There are 5 ways to turn a row about zero (a turn may also mirror it). The second row of each pair is the first, turned, with some noise. The first 50 pairs use one turn. New pairs use 3 turns, one after the other, and a turn may come again.
In the rows, 128 means zero.
Known pairs, each followed by its turns in order:
[131 115 153 106 127 147 102 132 171]
[118 133 172 110 123 163 116 126 148]	fure

[128 174 157 163 110 113  96 109  91]
[157 133 192 135 144  80 136 142 145]	Tidet

[ 85  97 109 144  78  78  80 107  77]
[116 114 101  80 154  86  71 112  59]	fure

[141 170 127  83  83 104 163 162 119]
[122 120 117 148  85 186  83 131  91]	Sar

[172  91 107  98 114 133  91 140 130]
[ 85 121  95 131  92 107 142 111 162]	Tidet

[103  92 151 111  85  87  93 164 124]
[125 121 172  83 111 106  96 117  71]	fure

[169 148 168 122 165  90 146  80 163]
[123 109 126  88 155 141  95  51 148]	zun

[ 93  78 111  84 111 109  79 167 143]
[132 145 212 149 146 163 152 170 115]	zun

[ 78 165 156  88  95 137 138  82 129]
[128  54 101 139 183 147 138 142 123]	zun

[135  88 101  98 177  88 153  96 154]
[132 132  92 147 147 106 118  97  53]	zolit

[161 117 145 114 131  82  81 165 112]
[ 79 131 140 156  98  92 160 154 133]	Tidet

[166 154 161  84 140 110 102  85 170]
[172 129  80 151 110  86 174 145 144]	Tidet

[125 149 116 127 136 177 135 165  93]
[171 178 115 114 132 126 166 120 144]	fure

[101 147 137 147 127 176 131  90 151]
[145 183 125 108 140 107 109 133 152]	Sar

[176 145 128 153 161  82 147 113  89]
[173  84 167 143 117 160 158 155 150]	Sar

[ 85 150 109 158  90 125 134 104 179]
[127 164 141  55 113 114  92 121 116]	Sar

[168 160 114  96 121 134 115 132 171]
[118 141 163 117 166 113 178 135 108]	zolit

[110 129 125 118 180 163 125 161 125]
[144 103 133 110 107 122 117 177  96]	zolit

[172 119 168  90  87 129 115 170 151]
[138 153 196 111  68 115 111 126 140]	fure

[113 162 148 165 147  97 136 148 139]
[157  85 145 110 112 107  97 110 145]	Sar

[128 136 119 157 125 137 160 171 130]
[118 157 112 155 113  88 132 132 145]	zun

[134 163  92 176  90 160 124 123 102]
[177 125 142  93 127 140 131 108 188]	zolit

[135 139 149 104 118 164 110 109 148]
[140 126 143 103 133 154 116 114 174]	fure

[ 89 138 151 103 121 163 153 163 167]
[ 95 141  88 125 146 121  61 112 133]	Sar

[131  82 131 115  78 173 140 171  83]
[ 83 102 163 126 105 175 103 118 186]	Tidet

[ 95 167 109  95 160 117 147 175 121]
[100 144 111 151 188 148 125 161 106]	Tidet

[112 148 112 157 175 177 150  88 115]
[177 100 130 124 168 129  92  89 103]	Tidet

[135 174  89 109 131 113 151 164 175]
[ 95 123 165 119 109 172  81  97 130]	Sar

[139 179  96 145  84 171 118 147  96]
[147 180  84  84 114  94 139 149 160]	fure

[124 161 116 144  99 153  88 165 149]
[109 164 125  74 111 131 147 147 135]	fure

[115 127 143 138 152  77 135 132  85]
[158 160 101 131 142 165 151  99 129]	zun

[159 131 100 176 175  80  85  93 124]
[135 147  90  90 121  46 124  98 132]	zolit

[ 94 155 134 103 155 122 134 162 149]
[120 107 148 180 133 130 144 106 154]	zun

[133 133 145 146  89 109 167 125 161]
[118 178 137 143 145 164 127 120 142]	zolit

[ 85 144  94 140 157  79  82 124  95]
[156 141 133 156 117 169 172  95  72]	zun

[130 100  94 109 131 167 143  90 141]
[102 170 123 122 166 150 149 140 136]	Sar

[ 90 134 144 160 143 160 162 145 172]
[167 161 151 131  96 161 112 161 107]	zolit

[114 163 116 101 147  91  88  92 154]
[ 95 136 114  99 103 106 172  93  93]	zolit

[123 131 173 131 169  94  89 168 151]
[ 68 154 124 120 103  84 111 175 108]	zolit

[125 140 147 125  80  88  83 147  84]
[125 106 140  77 111  64 121 112 104]	fure

[155 156 126 137  92 161 107 153 116]
[116 111 152 115 146 123 166 113 171]	Tidet

[ 97 128 139 121 179 122 120 175 169]
[104  94 135 117 157 112  95  77 154]	Sar

[ 85 149 117  99  89  85 167 145 175]
[141 122 155 175 209  86 130 124 127]	zun

[106 170 148 165 128 100 172 123  81]
[155 129 183 118 164 128  95 173 107]	Tidet

[135 177 104  78 128 170 141 156 116]
[164  71 135 168  93 100 132 148 159]	zun

[178  98  79 170 140  90  88 164 166]
[119 155 173 111 155  41  96  98 124]	zolit

[118 125 130 117  97 133 141 175 174]
[109 151 119 107 129 180 166 140 129]	Tidet

[173 156 145 110 179  87 111 141 103]
[169 137 138 106  96 147 152  65 165]	zun

[140 152  97  83  97 179 115 149 121]
[167 180 149  90 138 115 119 151 159]	fure

[148  82 159  90 151 156 135 160 130]
[ 95 105  93 178 174 120 115 141 123]	Sar

New pairs. What belongs after each?
[ 98  88 162 163 169 102 107 141  79]
[171 111 106 136 145  83 161 156  69]	zun Tidet zolit

[147 154 165  80  85 157 124 163 143]
[150 155 116  92  88 166  88 176 105]	fure zolit zolit

[154 112 165 111 175 161 162  91 164]
[ 80  92 144 111  62 148 119 102 107]	fure zun zolit

[ 77 122 161  88 118  91 144 167 166]
[115 156 159  97 149 129 148  50 136]	zolit Sar zolit

[172  86 175 122 105 128 152 118 164]
[187 120 106 115 110 132 152 172 160]	fure Tidet Tidet

[100  83 152  86 133 176 173 145 179]
[142  99  99 142 180 166 105 106 208]	Sar fure Sar

[146 121 139 154 156 165 134  79  85]
[145 146 129 110  82 137 172 105  79]	zun Tidet zolit

[112 137  88  81  78 143  82 101 118]
[137 150 154 109  94 149 150 190 170]	zun zun fure

[119 125 120 147 108 115 163  88  86]
[106 137 132  99 146 167 165 152 140]	zolit fure fure

[174 178 101 145 135 151 146  91  92]
[113  92  91 127 153  77 145 118  74]	Tidet zolit fure

[167 105 151 131 157 128 121  85  83]
[146  91 103 134 102 185 132 144 102]	fure zun zun

[102 127 160  77  86 132 139  90 163]
[105  88 157 130 115  95  79 124  79]	Tidet zun fure

[103 166 179 131 136 175 135 142 102]
[117 190  90 151 126 159 142  98 132]	zun Tidet Sar

[178 104 113 154 122 167  86  88 115]
[150  63 122  95 147 145 111  89 148]	fure Sar zun

[130 152  85 164  87 153  90 128 154]
[203 116 148 110 119 138 114  80 117]	fure zolit fure

[171  88  84 137 171 179 159 168 127]
[126 149 134 143 152 193 217 139 131]	zolit zun zolit

[144  99 106 109 153 131 109 101  97]
[157 132 123 149  99 133  91 123  91]	fure fure zolit

[123 164 164 162 142  89 146 167 125]
[150 118 139 161 102 124  82 172 146]	Tidet Tidet zolit

[161 107 146 124 101 129 176 162 159]
[134 125 128  56 135 154 160 136 110]	Sar Sar Sar

[153 144 127 146  88 162  94 170  89]
[156  97 115 134  52 107 118 117 161]	zolit zolit Sar

[173 120 134 142 141 140 126 161 161]
[134 102 146 130 120 105 118  66 126]	Tidet zolit Tidet

[ 78 165 133 113 114 121 166 128 103]
[147  96 112 105 159 140 144 167 163]	Tidet Tidet Sar

[144 137  98 114 116 101 136  80 150]
[117 102  76 141 105 145 132 120 100]	Tidet zolit zolit

[ 81 104  89 139 131 135 118  98 154]
[130 146 142 149 156  86 101 171 117]	Sar fure zolit

[139 156 175  99 166 172 108 172 121]
[186 155  71 124 102 164 146 107 140]	Sar zun Sar

[113 163 103 137 163 138 164  82 139]
[149 154  89 155 128 115 128 121 192]	Sar zolit zun

[137  86 145 114  99 171 132 157 172]
[ 93  80 121 126 115  94 155  82 115]	Tidet zun Sar

[158 107 101 163  85  81 155 173  91]
[129 144 129 124 154  26 140 144 147]	Sar zolit Sar

[ 97 110 122 129 101 104  90 156 146]
[137  85 125 154 150 126 169 139 116]	Tidet Tidet Tidet

[141  77 145 149  95 136 137 142 142]
[165 122 169 137 148 107  91 132 111]	fure Tidet Sar

[116 151  98 129  88 171 168 166  76]
[ 73 101 172 146 171 138 160 175 153]	zolit zun zun

[172  81 121  97 159  94 156  79  86]
[163 122  98  60  83 100  79 126  99]	zolit fure zolit

[110  89 154  83 176 160  91 124 137]
[146 109 162 146 162  81 134 128 187]	Tidet Sar zun

[160 105 151 155  86 110 107 109 164]
[ 82 159  92 134 121 122 180 142 119]	zun Tidet fure

[175 150 124 128 174 172 101 158 126]
[ 84 182 115 116 109 172 116 170 112]	zolit Sar zun

[109 127 168 167 104 103 105 137 171]
[ 98 101 127 139 157 140 160 178 153]	zun fure Sar

[ 77 154 140  91 171  89  93 129 129]
[147 151 119 122 137 199 147  97 178]	Tidet Tidet zun

[114 140  81 177 149 103  94 140 155]
[ 81 150 134 131 130  82 146 171 145]	zun Tidet zolit

[134 152 107 177 145  77  86 123  77]
[ 95 150 169 128 105 180 177 133 168]	zolit fure zun

[139  80 115 125  99 134  79  93 129]
[164 145 164 122 115 137 123 131 188]	zolit Sar zun

[104  89 124 147 109 166  99  85 142]
[110 134  99 137  98 151 144 163 179]	zolit Tidet Tidet

[146 120 127 117  95  96 166 130 170]
[150  87 142 160 143 113 110 117 168]	Sar fure fure

[133 120 110  96  80 117 154 150 142]
[119 141 128 141 124 124 102 106 184]	fure Sar zolit

[141 157 143 102 104 163  81  97 169]
[144 100 129 153 169 161 187  93 108]	zun zun Tidet

[150 138 138 155 131 115  86 141 112]
[132 136 139 125 145  72 117 126 106]	zun zun zolit

[142  87 114  93  93 165 116 120 109]
[174 131 135 140 129 135 140 185 157]	zun fure Tidet

[117 105  91 163 101 143 160 133  92]
[122 119 104 134 185 134 117  87 165]	fure zun zolit

[105  93 130  94 157 102  81 115 109]
[118  68 107 106 107  97 118  97 149]	zolit fure zolit

[124 115 118 137 120  92 136 115 142]
[101 150 142 123 119 116 126 141 107]	Sar Tidet zun

[144  78 137  93 140 122 179 101 141]
[102 120 146 104 148 134  66 158 101]	zolit Sar Sar

[ 89  91  90 112 109 140 138 154  86]
[102 141 148 155 159 176 116 113 164]	Tidet zolit zolit

